The rows are grouped in 4 different ways at once. Each group adds its own fixed numbers to the row, and there is some noise. The rows also spread widely along 13 directions, which tell nothing about the answers.
In the rows, 128 means zero.
Some rows, each with its group in each grouping after it:
[138  76 139 135 117 113 143 121 145 155  83 128 127 154 131 142 134 161
 123 185 153 160 118 117 132 121 128 101 123 129 157 128 143 123 168 158] -> Q_122 nopu R vod
[147 139 122  95 148 136 119 107 119 149 135 127  97 124 113 153 107 119
 141 120 135 149 154 138 108 133 159 130 128 121 126 153 136 112 107 114] -> Q_596 gon S Nuput
[137 132 107  72 171 141 132 150 137 126 145 114 100 159  69  98 133  74
 141 128 135 143 143 149  89 149 159  85 140 116 108 117 143 148  96 147] -> Q_32 gotep S natu
[108 153  84 106 130  91 138 115 126 148 137 109 135 111 156 158 122 160
 114 157 123 122 127 130 125 110 183 133 122 147 130 134 104 104 145 134] -> Q_32 nopu T vod
[124 135  95 129 121 101 161 118 107 141 151 136 128 116 141 150 124 149
 123 164 155 107 118 123 113 114 139 119 163 107 138 169 115  95 140 149] -> Q_935 gotep N Nuput
[152  99 100 134 124 131 144 117 112 169 131 164 121  68 144 170 119 132
 135  99 157 127 125 156 119 114 144 157 189 120 138 167 116 102 119 139] -> Q_403 gon R natu
[164 130  83  90 214 204 122 103 136 130 111 127  96 141 116 177 128  74
 135 153 120 166 162  76 112 156 132 100 118  86  83 147 175 125 108 127] -> Q_403 gon P Nuput
[130 100  42 145 193 147 168  79 173 120 112 156 131 142 116 148 128 148
 136 196 134 103  87 125 181 155 114 121 129 136 115 119 130  90 108  93] -> Q_997 gon N Nuput
[176 180 139 108 156 104 133 136 123 120 129  83  86 122 141  93 133 164
 145 173 159  95 172  92 110 127 140  71 121  92 113 160 139 110 122 148] -> Q_122 gon T vod
[168 105 136  97 109 139 125 122  85 144 105  63 106 167 162 174 135 141
 119 111  97 204 125  84  43 131 135  95  89  95 182 149 160 146 200 181] -> Q_596 gotep P natu
[131  92 152 116 110 130 102  92 117 164 147 155  82 165 124 155 102 114
 129 122 149 148 123 149  85  88 125 133 147 133 181  99 138 112 152 153] -> Q_997 gotep N vod
[171 119 155 141 142 150 104 105  92 171 147 130  86 110 167 160 122 151
 128 117 135 106 161 159 123  93 138 123 151 122 168 147 165 101 128 138] -> Q_935 gon P natu
[124 189 147  80  98  92 131 141  91 129 185  80  92 167 134 144 136 173
 130 156 125 125 141 149  79 100 194  84 110 134 155 140 121 115 150 142] -> Q_122 gon P vod
[150  79 149 166 134 127 109  71 108 152 145 178  81 156 136 166 130 144
 139 104 129 136 119 168 102 107  98 132 193 131 202 124 144  88 159 106] -> Q_122 nopu S vod
[129 113 119  97 118 104 111 136 129 155 148 134 145 132 106 163 108  58
 128 110 157 101 119 117  88 134 101 116 185  85 177 109 124 129 172 187] -> Q_596 nopu N natu
[158  84 150 117 136 155 137 121 104 147 141 138  86 144 118 119 130 155
 132 139 139 156 111 202 106 111 161 100 117 162 168 121 151 122  91 136] -> Q_403 nopu P vod
[171 137  79 104 178 149 140 112 107 126 133 120  76 117 137 144 126 113
 139 144 142 134 145  65  80 128 121 100 146  78 108 156 141 110 121 153] -> Q_997 gotep P natu
[116 124  73  97 152 120 142 159 146 164 105 100 153 107 143 151 126 139
 110 222 134 128 143 101 151 115 193 117 104 141  87 134 156 131 127 172] -> Q_596 nopu R natu
[172  92 108  98 182 176 120 140 127 158 119 136  89 113  94 109 124  67
 138 117 138 145 157 149 112 136 147 110 148 117 113 130 170 141  70 148] -> Q_935 nopu S natu
[142  45  96 130 183 175 114 103 165 167  85 153 108 164 107 139 140 105
 134 141 100 172 128 167 158 132 129 142 153 163 125  98 177 131 117 113] -> Q_122 gotep S natu
[180  86 115 156 160 134 126 116  99 150  97 119  85 118 174 112 177 175
 150 124  92 138 137 145 124 138 125 117 178 150 143 157 160 117 152 113] -> Q_935 gotep P vod
[150 105 106  88 103 111 115 132 103 181 141 127  35 103 174  95 106 192
 132 170 152 167 129 135  86  72 197 166 112 183 135 141 126 100 104 182] -> Q_403 nopu N natu
[185  70 157 150 148 163 137  88 123 142  95 120 115 147 144 161 107 129
 111 108 144 155 117 129  87 130  90  82 103  80 195 130 166 118 151 159] -> Q_32 nopu T natu
[171 128 150 101 134 113  95 102 124 159 122 102  97 142 137 144 118 113
 140  97 133 137 146 110  91 134 106 114 148  92 163 131 125 122 178 159] -> Q_935 gon T Nuput
[152 112 106 156 141 107  91 109  92 166 163 134  51 122 184 102 175 210
 159 100  76 130 129 202 127 114 162 149 216 202 161 147 127  85 145  84] -> Q_935 nopu T natu
[126 101  59  91 157 137 152 133 145 151  98 131 116 141 119 150 154 112
 136 158 124 171 121  96 127 161 144 125 166 135 101 135 125 138 156 139] -> Q_935 gon P natu
[157 143  70  77 137 130 131 116 111 149 145 115 101  65 139 149  84 108
 115 114 141 117 133 119  83  89 179 156  91 120 130 127 121 119  90 174] -> Q_32 gon S vod
[108 157  89 136 128  78 115 128 113 149 157 126 140 108 164 166 130 143
 129 179 134  65 135 109 127 105 146 134 178 127 140 134 128  86 169 148] -> Q_596 nopu N vod
[125 166 125  68 128  94 144 122 118 125 159 107  89 167  96 125 132 143
 136 163 150 161 124 106  89 148 156  82 115 114 141 153  96 116 142 137] -> Q_935 nopu P Nuput
[131  43 127 188 156 147 176  82 166 155  72 156 172 155 139 176 119 172
  99 197 157 140  93 160 180 140 104  94 119 133 162 126 156 102 141 127] -> Q_32 nopu T Nuput
[104 137  81 115 136 127 150 134 112 141 133 113 127 140 154 166 144 160
 121 168 105 156 143 130 118 112 200 113 135 149 103 152 135 109 137 117] -> Q_997 nopu T vod
[176 119 104 142 151 118 128  80  97 128 155 143  81 120 151 139 137 159
 140 118 127 102 103 122  93 116  96 111 151 108 193 132 126  87 151 134] -> Q_935 nopu P vod
[166 143  97  79 152 129 157 130 127 128 150 123  96 103 105 102  96 105
 126 135 184 113 131 118  79 124 143  94 120  87 118 132 111 124  86 190] -> Q_32 gon T natu

New rows, each followed by its group in each grouping:
[156  94 100 113 124 114 159  94 111 124 123 129  88 143 111 121 127 169
 145 105 122 193  74 140  70 156 129 118 113 133 177 153 102 112 132 119] -> Q_596 nopu S Nuput
[150 112 111 121 159 123 142 111 144 125  93 110 123 162 124 136 152 129
 136 136 115 159 126 103 116 164 114  88 146 107 139 138 132 127 165 116] -> Q_122 nopu T vod
[174 137 161  96 116 141 111 106  96 156 126 115  60 117 169 155  87 150
 125 147 164 150 160  87  70  82 153 126  86 103 149 156 154 102 129 169] -> Q_403 gon N vod
[173 121 140  97 184 182  84  80 123 151 159 154  20 158 102 114  98 116
 147 103 148 154 160 154  94 107 138 113 133 135 128 107 153  98  74 113] -> Q_997 gon T natu
[107 120  94  76 131 141 168 141 118 138 122 128  80 171 116 133 146 159
 132 161 127 245 127 124  86 151 210 106 129 158  91 169 111 129 124 117] -> Q_403 nopu T natu
[141 113  93 125 163 124 112 100 118 145 172 146  65 135 126 107 129 160
 141 145 121 120 118 184 110 110 152 124 152 170 145 115 134  94  97 124] -> Q_32 nopu S Nuput
[176 141 177  92 133 138 119 144 112 153 101  78  90 137 165 141 101 127
 116 185 179 166 192  38  69 114 139  70  98  54 123 175 173 128 154 210] -> Q_403 nopu T natu
[120  86  73 117 149  95 142 136 157 164  90 141 104 128 144  99 158 160
 143 194 145 164 133 121 140 155 157 130 198 174  78 145 114 119 144 142] -> Q_32 nopu T Nuput
[142 100  86  60 108 108 131 176 124 174  98  77 125  96 145 117 119 100
 113 131 133 163 135 112  76 124 177 131 128 129 117 128 121 163 145 225] -> Q_32 nopu T natu
[176 109  71 119 177 159 137 116 117 144 120 141  87  73 145 128 120 113
 132 126 139 119 137 108 116 122 135 136 145 109 119 153 149 107  89 141] -> Q_935 nopu N natu
[159 117 155 161 136 104 149 105 143 148  69 129 113 116 163 132 142 227
 143 180 157 138 142 122 167 138 144 117 129 139 127 180 132  93 153  90] -> Q_403 gon R vod
[162 107  98 133 163 146 153 116 131 145  81 128 126  99 139 158 143 136
 141 133 138 149 152 113 132 156 138 112 150 106  98 180 146 117 127 118] -> Q_32 gon R Nuput
[131  98  89 128 134 113 149 140 122 141  82  99 122 144 165 139 178 166
 135 155  91 184 143 116 123 156 164 113 172 150 106 165 136 131 178 116] -> Q_122 nopu T vod
[137  45 143 139 140 187 121 128 126 183 105 112 137 177 154 179 120 116
 101 158 113 165 143 169 121  91 148 100 125 140 152  99 211 140 149 176] -> Q_997 gotep T natu
[159  87 146 110 130 159 118 143  85 159 155 128  77 156 130 126 148 125
 137 112 120 161 135 183  79 119 151  93 170 145 169 128 166 137 129 156] -> Q_935 nopu P natu
[191 150 114  81 154 121  91 136 115 152 123  29  87 104 161  93 145 167
 136 123  71  99 150 175 128 122 177 113  78 160 144 129 162 139 107 147] -> Q_122 gon P Nuput
[134 107 127  85  63  80 156 161  93 147 109  79 108 149 143 108 152 173
 138 116 119 198  98 137  57 147 173 115 141 144 161 170 106 150 184 168] -> Q_596 gotep N natu
[156 145  73 102 174 125 129  76 153 132 111  84 105 128 154 147 109 183
 113 143  94 148 101 107 136 126 155 133  43 135 150 124 116  97 132 111] -> Q_403 nopu T natu
[154 143 137 121 148  81 128  98 138 118 155 138 106 152  92  95 122 142
 153 128 162  94 101 137 104 154  92  84 158 106 181 114  98 100 141 127] -> Q_596 nopu T vod
[146 132 123 133 150 123 164 107 137 121 122 135 132 124 103 144 126 148
 139 141 160 106 123 144 138 136 139  90 129 108 136 150 122 104 115 103] -> Q_997 gon R vod
[163  65  96 127 145 152 112 116 124 180 115 117 118 110 162 149 110 116
 114 118 116 127 127 158 117  92 134 140 141 135 152 105 165 128 125 178] -> Q_997 gotep T natu
[125  71 137 132 125 144 185 172 139 156  63 119 184 133 123 156 150 108
 119 155 164 159 150 145 135 173 151  76 185 108 100 172 153 160 156 158] -> Q_32 gon T natu
[171 134 126 122 149 133 149 112 119 121 142  94 125 133 138 140 106 131
 107 152 155 101 120 107  80 113 111  64  95  63 165 131 148 115 138 191] -> Q_32 gotep T natu
[177 115 159  98 108 139 140 126  97 146 149 113  92 134 128 128  98 122
 117 117 164 133 128 143  66  96 137  87  96  96 185 118 145 126 119 195] -> Q_935 gon T vod
[155 130 120 108 112 116 139 103 102 135 118  92  61 176 172 140 130 192
 139 155 125 198 132  70  58 116 154  99  97 122 146 147 126 105 181 153] -> Q_997 gon T vod
[164  47 119 141 177 186 142  97 143 150  53 125 132 159 119 161 131 115
 127 143 113 196 127 123 126 162 107 103 117 117 139 140 193 136 134 121] -> Q_596 gotep S Nuput
[180  79 126 128 169 161 114  58 138 144 138 159  76 185 111 150 113 113
 135 129 142 136  89 121 102 131  60 100 121 101 205  85 149 103 151 154] -> Q_935 gon P Nuput
[174  75 146 127 138 147 163  91 140 147 101 146 110 119 107 129  74 122
 114 164 206 130 110 128 114 116  92 101  92  82 162 136 142 112  89 175] -> Q_997 gotep N Nuput
[151  47  91 116 110 112 170 135 150 150  84 113 128 161 128 120 153 151
 134 161 131 171  71 136 100 148 121 105 138 135 165 116 134 146 176 191] -> Q_122 gon R Nuput
[154  77  72 105 114  85 155 130 146 152  76  65  92 163 172  76 148 215
 131 195 111 183  82  96 102 127 148 121  91 167 144 112 116 135 183 191] -> Q_997 gotep T natu
[201 125 133 153 213 166  82  79 129 136 105  85  82 133 171 125 132 148
 127 134  94  95 161 124 132 112 107  92  95 114 147 111 201 106 126 125] -> Q_32 gotep T vod
[120 120 102  98 135 131 143 158 119 152 144 128 172 116 100 179 124  44
 124 107 141 115 136 144  90 134 142 113 196  79 132 138 144 143 137 174] -> Q_403 gotep S natu
[132 101 115 118 135 100  83 126 130 177 124 124  96 143 150 148 133 119
 143 147 124 127 154  99 108 115 125 142 197 124 140 122 147 113 189 159] -> Q_997 nopu S natu
[179 147 137  89 154 126 150 137 131 105 141 110  74 143  84  64 126 134
 159 136 167 111 113 144  92 154 133  70 111 108 144 130 123 126  94 144] -> Q_403 gon N vod
[148 178  89  85 179 125  83 128 136 129 152  66  98 159 131 129 146 132
 139 147  83  98 139 111 119 126 162 100  96 127 126 101 164 118 149 138] -> Q_596 gon R natu
[134 154  62 117 171  92 134 101 146 128 139 144 115 114 127 137 129 141
 141 191 152  98 121  62 127 125 126 121 143 110 115 123 114  88 139 136] -> Q_596 nopu R vod
[162 156  74 104 196 123 124 111 154 121 129 111 108 121 107 117 127 105
 139 170 144  83 140  72 126 127 114  96 121  84 101 109 141 112 117 147] -> Q_997 gotep R vod
[154 131 110 145 143  80 178  94 144 133  70 124 127  98 130 138 132 198
 142 160 155 146 131  98 154 171 127 123 138 105 120 212  90  93 135  79] -> Q_122 nopu S Nuput
[207 181 104 107 139  63 125 100 126 115 134  41  91 100 158  91 132 201
 142 117 109  67 102 114 100 128 114  98  71  93 186 143 105 103 150 150] -> Q_122 gon R Nuput
[176 180  50 108 189 119 105  97 115 139 139  92  73  90 185 132 137 159
 145 121  92  96 155  68 117 123 140 140 133 111 110 150 128  89 140 125] -> Q_935 gon T natu
[161 174 165  71 114  80 105 112  99 137 162 110  28 153 113  91 122 149
 162 113 159 158 151  93  48 138 132 103 148 102 154 172  95 105 146 132] -> Q_935 nopu N Nuput
[147  97 104 121 134 135 138 101 110 130 148 121  99 178 143 168 136 138
 119 142 124 152  94 111  57 115 111  88 131 103 181 113 145 116 182 179] -> Q_32 gotep P natu
[183 139 146 116 148 152 146 129  92 131 147  80 122 102 130 119 121 139
 116  94 117 100 135 194 107 107 164  81  79 112 165 142 155 127  77 137] -> Q_935 gotep T vod
[134  84  97 135 167 150 156 137 144 160  51 110 137 117 160 151 147 158
 114 179 121 182 163 117 160 157 177 115 135 146  78 174 160 131 131 114] -> Q_32 nopu T natu
[150  74 139 176 132 159 160 107 106 156  95 154  99 137 186 162 134 197
 126 191 160 166 158 124 131 105 149 108 154 135 119 171 171  92 139 129] -> Q_997 gon T vod
[149  87 130  95 116 156 169 150 124 136 113 120 120 168  99 140 117  83
 130 160 176 160 122 116  70 145 125  70 131  76 139 139 154 145 134 200] -> Q_997 gon N Nuput
[103 128  76 100 120  85 109  75 127 161 186 156  98 137 131 169 110 153
 117 127 122 121  88 163 111  86 152 173 147 168 177  91  85  88 153 131] -> Q_32 gotep P natu
[152 158 136 104 145  78 128 103 144 139 143 121  87 109 101  85  97 177
 132 170 169  88 130 156 144 104 155 121  92 142 150 122 106  95  82 122] -> Q_122 nopu S vod
[136 167  83  73 157 105 123  88 151 132 141 108  76 163 125 142 110 138
 130 172 137 148 129  71  95 126 137 116 102 107 118 126 103 103 146 147] -> Q_122 gon T Nuput
[106  61 125 101 112 137 131 135 123 184 122 138 149 141 107 161 127 115
 117 139 120 178 119 217 137 123 181 140 145 186 143 122 143 146 120 139] -> Q_596 gotep P Nuput
[136 115 150 102 148 171 136 143 117 147 121  82 110 171 124 136 130 139
 117 150 115 176 161 172 115 118 189  76  96 132 116 145 179 140 106 132] -> Q_997 gotep T natu
[149  44 112 196 148 178 186 132  99 140 118 181 142 127 148 176 155 137
 119 161 162 135 117 155 110 128 116  70 201  98 146 165 183 105 133 162] -> Q_32 nopu R natu
[137  93 116 107 158 137 127  93 157 153 113 131  96 167 112 146 116 149
 113 179 135 159 107 137 141 120 138 118  91 149 159 104 134 113 127 127] -> Q_122 nopu P natu
[132  80 105 152 209 199 128  48 175 153  97 170 142 148 129 211  96 109
  95 177 131 144 128 126 180 105 113 129  90 120 129  96 177  95 110 101] -> Q_403 gotep T vod
[157 115 174 143 122  96 124  72 147 159 101 124  98 159 138 132 126 215
 138 155 151 143 116 145 151 125 116 111 104 138 185 143 124  91 168 107] -> Q_935 gon R Nuput
[126  85  83  72 120 128 178 130 133 150 108 134 123 122 104 143 116 113
 111 142 155 193 101 128  97 135 165 125 121 133 125 134 102 143 120 171] -> Q_32 gotep P natu
[125 131  90 100 134 123 111 138 117 149 168 102 113 144 145 144 129 126
 123 159 106  95 129 163 102  88 181 121 120 155 147  86 161 124 136 173] -> Q_32 gon S vod
[137 113 126 134 153 139 149 117 124 113 127 120 124 183  98 145 163 138
 149 106 100 163 105 160 105 179 130  80 161 115 164 153 137 121 160  87] -> Q_403 nopu S natu
[203 118 121 126 168 154 107 104  93 142 121 115  35 121 155 113 136 147
 166 107 124 146 169 113  78 131 126 111 153 106 123 171 162 105 113 125] -> Q_997 gon S Nuput
